The rows are grouped in 4 ways, from coarse to fine. Each group lies inside one group of the grouping before and may be the whole of it. The rows also spread widely along 9 directions, which tell nothing about the answers.
(in the rows, 128 means zero)
Known rows, each followed by its group in each grouping:
[132 106 127  99 146  82 145  75 157 105  88 122 117 113 126 150 144 164
 155  86 108  80  97  97 136] => J_445 J_480 J_48 zeg
[152 111 172 151 123 158 138 119 157 143 121 145 116 156 121 145 132 156
 101 117 115 122 132 144  95] => J_974 J_589 J_992 pasas
[169 130 142 108 132  89 125 100 147  81 159  86 108 120 144 131 176 183
 164 115 105  74 189 118 135] => J_445 J_459 J_153 lus
[168 140 133 124 116 208 147 163 165  65 134 122 130 188 132 162 140 164
  95 151  89 115 125 110  70] => J_974 J_33 J_750 vug
[137 123 128 103 116 135 151 126 150  90 165 137 120 121 134 121 141 115
 153 126 111 105 180 102 135] => J_445 J_480 J_948 fura
[125 104 127 167  73 146 134 123 118 126 140 129 178 123 164 140 126  94
 145 123 154 153 164 175 130] => J_445 J_459 J_153 vak
[131 171 137  86 137  95 169 108 131 110 119 131 110 162 119 176 181 170
 158 114 111  60 114  94 148] => J_974 J_33 J_750 nusaz
[102 104 128 147 105 110 119  97 105 144 136  88 137 134 158 152 112  93
 136 146 187 144 147 171 137] => J_445 J_480 J_948 riv
[111 112 164  90 164  94 152  99 161 136 146 137  70 120  83 125 138 157
 105  80 134  96 179 101 171] => J_974 J_33 J_258 Kuv
[126 114 173 158  91 100 130 121 186 223 122 115  64 114 155 100 102 137
 163  67 150 162 112 150 142] => J_974 J_33 J_910 seb
[135 108 172 139 120 124 140 113 135 157 137 141 122 125 105 142 156 161
 109  98 129 111 184 148 127] => J_974 J_589 J_497 tadi
[157 156 133  88 128 126 166 127 161  81 146 150 121 143 130 148 171 148
 172 116  65  75 134  84 112] => J_445 J_480 J_48 rogi
[142 115 161 178  97 107 108  89 133 183 129 106 120 157 177 138 100 101
 153 135 140 127 105 173 102] => J_445 J_480 J_716 Geban
[199 110 160 158 111  97 105  96 154 122 154  73 101 128 173 103 140 164
 160 128 129  82 176 161 103] => J_974 J_589 J_992 pasas
[158 111 142 178  82 120 158  63 130 169  60 179 178 165 147 153 151 119
 153  77  96  53  72 161 102] => J_974 J_33 J_750 vug
[103  87 147 142 124 133 142 127 169 152 144 136  89 113 140 108  68  93
 129 120 175 174 137 143 152] => J_974 J_589 J_992 pasas
[161 103 177 141 120 153 134 138 203 145 145 140  70 122 131  95 111 154
 118  94 106 145 155 126 108] => J_974 J_589 J_992 pasas
[ 65 132 119 104 143 131 168 125 138 114 118 148 121 137 130 179 102 104
 138 130 159 161  89 112 165] => J_445 J_459 J_153 vak
[152 137 159 121 142 138 158 117 160 125 143 163 105 149 119 144 137 153
 133 121  87  85 134 114 115] => J_974 J_589 J_497 tadi
[ 93 142 130 131  97 196 168 160 128 132 140 180 160 169 123 180 122  76
 122 152 117 170 106 135 109] => J_445 J_480 J_48 zeg
[140 163 160 133 129 175 136 152 146 133 163 113  93 203 134 170 119 145
 103 171 117 122 124 137  90] => J_974 J_33 J_910 seb
[106 148 157 115 142 170 165 151 149 131 131 156  99 177 110 181 118 135
 106 148 132 147  96 117 122] => J_974 J_589 J_992 pasas
[113  94 134 133 139 167 136 107 144 108 115 128 131 156 126 165  97 114
  82 142 136 136 117 133 104] => J_445 J_480 J_948 riv
[118 136 152 126 124 127 141 108 127 127 173 153 124 147 134 144 130 104
 137 133 122 113 174 143 144] => J_445 J_459 J_153 vak
[138  92 118 169  86 164 154 121 168 141  97 154 142 132 161 119  83  92
 143 104 129 133  91 145 112] => J_974 J_33 J_910 seb
[126 101 116 145  64 144 141 168 122 103 121  73 164  89 156 137 160 151
 150 115 197 183 179 155 138] => J_974 J_589 J_992 pasas
[118  94 145 108 125 157 161 118 171 120  85 168 135 114  87 155 150 159
  98  67  94 135 120  98 116] => J_445 J_480 J_48 zeg

New rows, each followed by its group in each grouping:
[141 114 185 169  89 135 134 121 126 194 124 144 141 134 116 152 168 165
 113  89 126 131 169 176 108] => J_974 J_589 J_497 tadi
[149  90 167 151  98 104 132 110 168 164 134 120  97  90 141  92 137 151
 149  70 145 133 179 148 142] => J_974 J_589 J_992 pasas
[148 139 151 146  79 119 128 153 160 161 131  74  93 124 166 124 144 171
 170 101 148 152 134 140 124] => J_974 J_33 J_910 seb
[103  87 113 153 109 180 149 105 120 112 129 163 174 153 140 153  86  51
  99 154 146 136 134 158 112] => J_445 J_480 J_948 riv
[159 101 135 123 130 142 137 133 202  98  92  92  83 119 135 123 115 195
 121  89 117 123 106  95 110] => J_974 J_33 J_910 seb
[123  94 134 151 139 144 156  74 164 133 107 193 138 152 138 143  87  83
 128 112 101 102  91 138 124] => J_445 J_459 J_153 lus
[132 107 144 187  49 169 127 156 146 174 142 110 138 148 179 119  99  90
 139 128 168 187 139 188 106] => J_974 J_33 J_750 vug
[145 119 164 153 121 171 121 132 164 132 143 127 114 166 142 152 119 145
 106 131 107 147 133 151  89] => J_445 J_459 J_153 lus
[146 135 112 150  73 167 153 137 117 104 152 148 188 160 170 154 137  74
 170 156 111 117 137 153  91] => J_445 J_480 J_48 rogi
[185 114 167 155 107 125 103 111 161 124 196 102 105 136 167  94 136 136
 150 130 101 100 212 161 105] => J_445 J_459 J_153 lus
[136 121 153 127 136 131 159 115 191 145  98 154  81 132 134 135 103 145
 146  94 112 129  70 107 127] => J_974 J_589 J_992 pasas
[122 153 124 102 163 195 178 142 114  61 131 161 155 198  98 218 142 149
  85 184 100  88 110 105  92] => J_974 J_589 J_497 tadi
[143 134 148 151  92 144 130 118 116 125 107 117 173 151 140 182 180 169
 124 111 122 126 139 157 103] => J_445 J_459 J_153 vak
[153 101 117 152  88 127 141 118 113  99 117 104 181 110 147 145 160 150
 147 117 150 103 173 155 119] => J_974 J_589 J_497 tadi
[146 150 159 136  85 138 123 152 137 147 162  91 121 144 151 149 165 155
 151 133 118 149 160 147  99] => J_445 J_480 J_48 zeg
[ 97  97 164 157 119 143 134 103 130 169 157 159 129 150 128 141 100  85
 107 127 152 151 163 175 139] => J_445 J_459 J_153 lus
[146 147 121  94 113 121 170 116 149  88 150 161 132 126 137 130 165 121
 181 116  84  76 150  89 138] => J_445 J_480 J_948 fura
[150 117 166 158 131 110 107  82 139 148 140  99 109 163 158 150 126 145
 133 133 124 100 133 167 109] => J_445 J_459 J_153 lus
[126 158 157  80 156 132 160 143 159 111 156 124  69 162  99 156 151 182
 116 126 111  96 148  88 136] => J_974 J_33 J_910 seb
[ 89 118 148 121 149 165 164 131 142 130 112 156 114 165 105 181 101 123
  90 141 156 152  92 126 131] => J_974 J_589 J_992 pasas
[107 160 115 115 127 155 163 145 160 103 119 138 116 161 165 180  98 114
 164 148 121 158  48 104 129] => J_445 J_459 J_153 vak
[ 92 110 142 121 112 145 146 133 118 129 135 127 147 129 109 168 144 125
 106 122 154 160 161 140 131] => J_445 J_480 J_48 zeg
[ 76 118 173 128 132 159 155 122 146 170 160 199 115 147  93 152 112  92
  89 108 131 161 160 143 151] => J_445 J_459 J_153 vak
[ 90  82 111 124 135 156 145 128 163  89  84 109 131 117 130 165  98 145
 107 109 166 180  97 119 140] => J_445 J_459 J_153 lus
[120 181 151 116  95  92 154 119 134 181 168 147  93 145 162 139 146  98
 216 127 115 113 119 124 154] => J_445 J_480 J_948 fura
[120 140 155 144  98 123 123 124 112 163 184 105 115 156 157 146 128  93
 144 159 153 138 173 167 127] => J_445 J_480 J_948 riv
[114 168 155 107 161 114 152  94 130 129 171 160  98 186 132 173 121 109
 146 159 104  80 115 123 142] => J_445 J_459 J_153 vak
[113 134 168 109 139 152 176 126 173 157 123 189  88 156  88 148 131 140
 109  87  94 110 121 102 135] => J_974 J_33 J_910 seb
[192  81 149 196  75 134 145  76 167 157 125 191 159 120 171  78 112  77
 170  87  89  73 145 173 101] => J_974 J_589 J_992 pasas
[100 100 139 101 142 130 166  97 133 116 106 171 138 131  88 166 142 126
 100  99 122 106 138 102 142] => J_445 J_480 J_716 Geban
[121  70 149 143 133 149 128 112 179 136  73 107 106 122 110 141 103 169
  71  73 152 156 111 129 116] => J_974 J_33 J_258 Kuv
[139 112 118 109 101 137 163 125 171  99  88 136 137 106 138 141 149 154
 161  83 102 125 105  90 124] => J_445 J_480 J_948 fura
[120 141 135 110 116 172 170 151 149 103  78 131 135 170 104 195 166 187
  99 103 120 132  84  99 107] => J_974 J_33 J_750 vug
[123 181 130 120 111 139 163 166 140 133 147 116 107 161 163 177 122 134
 182 166 133 147  80 121 125] => J_974 J_589 J_497 tadi
[142  97 126 147  99 128 138 109 173 112 110 133 136 104 166 118 110 122
 161  90 123 137 124 132 129] => J_445 J_459 J_153 vak
[144 144 120 134 110 159 167 125 135 102  81 142 162 173 132 187 156 148
 132 117 103  93  72 120  97] => J_974 J_33 J_258 Kuv
[152 144 119 133 129 174 178 112 141  92 136 186 150 192 137 159 117  96
 135 155  78  53 100 117  97] => J_974 J_33 J_910 seb
[131 179 151 114 130  91 140 117 124 135 180 115  92 170 160 158 148 131
 189 156 118  97 134 136 144] => J_445 J_459 J_153 lus
[154 100 137 158 113 155 136  96 151 107 100 151 167 146 143 154 130 131
 117 107 100 106 118 146  96] => J_445 J_459 J_153 vak
[ 62 141 139  87 188 138 154 106 130 124 146 151  78 190 105 189  73  87
 100 180 150 130  80 102 148] => J_445 J_480 J_948 fura
[123  78 120 145 121 136 151  76 140 104  75 161 178 120 129 157 127 125
 118  82 122 105 115 137 128] => J_445 J_459 J_153 vak
[ 63 138 110 102 125 164 169 181 123  96 140 107 118 141 129 183 100 113
 128 173 208 202 115 119 160] => J_974 J_589 J_992 pasas
[125 102 162 126 123 105 140 104 192 160 140 151  77 101 136 100 113 131
 155  70 113 141 145 120 157] => J_445 J_459 J_153 lus
[123  62 138 150 119 136 128  91 162 133 127 146 133 112 135 109  88  88
 117 100 135 134 154 146 120] => J_445 J_480 J_48 rogi
[136 145 129 120  90 147 151 163 142 107 146  98 123 136 142 143 157 154
 148 125 138 132 162 123 126] => J_974 J_33 J_910 seb
[110 139 124 106 127 133 178 104 142 118 144 187 127 148 132 149 118  73
 158 133 103  97 114 106 145] => J_445 J_480 J_948 riv
[126 137 151 110 133 162 148 135 170 125 152 147  91 155 128 144 113 121
 119 136 101 137 126 106 115] => J_445 J_480 J_948 riv
[123  90 172 130 124 116 103 108 130 145 145  82 115 117 108 140 158 168
  89 105 157 143 205 157 122] => J_445 J_480 J_48 zeg
[125 103 133 137 121 134 157  94 159 120  78 161 148 134 129 159 134 144
 134  84 105 114  93 123 124] => J_445 J_459 J_153 lus
[103 148 148 120 113 155 187 143 137 147 140 194 126 155 117 159 130  98
 141 129 130 136 118 126 143] => J_974 J_589 J_992 pasas
[170 143 159 128 120 154 133 120 153 113 168 139 114 174 140 138 144 133
 134 150  72  83 154 123  85] => J_445 J_480 J_948 fura
[103 118 137 133  86 160 128 164 117 128 195 106 138 128 140 134 126  93
 122 160 168 186 208 163 129] => J_445 J_480 J_48 zeg
[149  91 142 200  47 160 115 139 145 155 188 130 156 120 195  86  98  61
 162 133 145 171 204 205 111] => J_445 J_459 J_153 lus
[142 132 183 136 141  98 138  67 161 167 133 174  98 153 124 140 137 140
 136  88  80  76 129 135 131] => J_445 J_459 J_153 vak
[135 126 164 142 119 128 147 123 167 166 129 147  98 133 132 136 122 147
 143 106 117 132 120 132 124] => J_974 J_589 J_497 tadi
[127 137 144 117 120 151 169 125 178 125 113 186 120 134 125 152 136 141
 144  88  80 130 102  99 128] => J_445 J_459 J_153 vak
[116 136 158 122 157  82 154  52 145 160 117 177 106 156 130 158 121 117
 152 101  98  67  88 127 152] => J_445 J_459 J_153 vak
[132  87 160 142  98 143 117 135 152 135 131 100 130 109 123 131 149 155
 107  93 141 164 189 147 108] => J_445 J_480 J_48 rogi
[135  89 153 164 120 137 127  95 144 156 129 124 117 152 139 126  94 113
 107 121 148 108 144 166 114] => J_974 J_33 J_910 seb
[116 151 136 158 116 180 143 149 108 128 113 108 144 203 156 211 108 120
 119 193 164 156  61 165  90] => J_974 J_589 J_992 pasas
[103  14 111 144 160 122 150  60 194 109  78 162 109  82 126  86  23  79
 104  85 171 126 108 124 159] => J_974 J_589 J_992 pasas
[133 116 132 147  78 165 156 173 176 142 135 137 124 104 153 119 110 126
 158 106 134 186 132 132 122] => J_974 J_589 J_497 tadi
[146 102 138 176  85 184 149 142 150 136 149 168 160 136 148 122 103  88
 128 134 119 141 158 165  99] => J_974 J_589 J_497 tadi
[114  73 132 143  95 151 136 127 152 128 114 125 146 101 135 130 112 113
 112 100 156 173 152 135 124] => J_445 J_480 J_716 Geban
[ 73 137 146 116  84 173 145 191 119 131 156 109 143 122 118 180 161 149
 108 123 181 227 188 145 149] => J_445 J_459 J_153 vak
[156 120 143 141 113 150 115 133 148  95 122  75 133 148 152 166 154 189
 121 130 125 138 139 141  91] => J_445 J_459 J_153 lus
[106 146 141  97 130 108 167 110 142 119 141 162 120 123 119 156 160 138
 156  95 114 109 148 105 166] => J_445 J_459 J_153 vak
[111 142 141 151  99 175 168 161 162 167  89 158 128 153 141 180 108 135
 141 118 125 182  40 127 105] => J_974 J_589 J_497 tadi
[122 140 138 123  91 129 157 131 122 133 120 139 151 133 133 167 166 134
 152 113 123 129 131 123 126] => J_445 J_480 J_716 Geban
[121  92 169 100 141  74 132  94 198 162  91 111  57  81 107 120 137 194
 138  40 119 140 115  93 150] => J_445 J_480 J_48 zeg
[121 160 136 126 122 158 161 165 166 131 204 146  74 164 171 121  63  61
 174 190 142 158 114 125 135] => J_974 J_589 J_992 pasas
[120 161 130 101 122 139 170 128 113 105 161 164 146 167 123 178 161 104
 154 148  99  89 143 116 124] => J_445 J_480 J_48 rogi
[112 124 129 140 121 193 153 137 151 107 155 175 143 166 143 155  86  75
 112 154 117 153 121 137 114] => J_445 J_459 J_153 vak
[123  76 169 115 135 123 107 128 181 133 139  78  73  95 105 116 128 182
  90  80 148 172 195 123 123] => J_445 J_480 J_48 rogi
[119 108 138 116 146 139 151 104 173 118  73 139 115 145 115 171 121 155
 116  95 107 124  62 100 104] => J_445 J_480 J_48 rogi
[131 121 101 119 118 189 169 164 153  56 110 128 147 144 142 166 119 135
 126 149 138 150 100 107 109] => J_974 J_589 J_992 pasas
[151 121 116 138  68 203 145 179 149  78 151 122 171 133 150 142 147 121
 132 141 105 166 165 134  83] => J_445 J_480 J_48 zeg
[141 161 148 115 144 136 135 135 159 105 207 120  75 177 164 138 104 112
 159 180 105 115 140 123 122] => J_445 J_459 J_153 lus
[182  94 157 160 122 149 126  92 201 141 109 150 108 147 157 113  86 125
 131 103  70 103  84 123  71] => J_445 J_480 J_716 Geban
[118 135 146 121 116 137 168 128 161 149 125 161 108 146 118 143 130 124
 137  95 117 126 109 116 138] => J_974 J_33 J_258 Kuv
[123 127 134 103 120 149 149 148 144  83 164 126 129 126 123 148 161 150
 128 124 122 135 194 114 140] => J_445 J_459 J_153 lus
[118  59 168 153 111 138 118 105 151 145 175 140 125  99 118  93 118 109
  92  93 149 151 248 173 143] => J_445 J_459 J_153 lus
[114 124  98  92 130 176 158 162 148  47 118 105 143 141 127 181 131 145
 120 148 132 152 110  91 108] => J_445 J_480 J_48 rogi
[166 132 148 135 109 157 133 137 172 118 134 119 111 152 155 141 123 145
 141 130  93 132 110 113  84] => J_445 J_480 J_716 Geban
[137 137 138 120  77 189 167 173 123  98 173 154 163 149 110 143 185 130
 111 124 119 127 222 136 118] => J_974 J_33 J_750 vug
[144 130 147 143 117 150 119 110 121 124 135 108 135 175 146 169 136 135
 120 156 124 108 128 148  88] => J_445 J_480 J_948 fura
[115 100 162  95 143 158 174 137 204 134  73 166  85 112  62 145 146 208
  78  36  98 133 122  72 132] => J_974 J_33 J_910 seb
[ 82  73 114 123 118 166 183 110 160 124  84 204 162 111 100 148  98  78
 106  87 126 154  95 112 137] => J_445 J_480 J_48 zeg
[163 161 121 125  83 121 155 145 134 107 130 102 140 137 160 148 180 159
 183 112 118  99 133 122 125] => J_974 J_33 J_258 Kuv
[100 107 147 100 153  83 141  96 178 126 141 124  69  95 129 119 105 139
 149  88 145 136 143 102 179] => J_445 J_459 J_153 vak
[135 116 115 114 153 173 113 163 171  37 184  52  90 153 168 140  77 140
 113 196 150 169 152 117 108] => J_445 J_459 J_153 lus
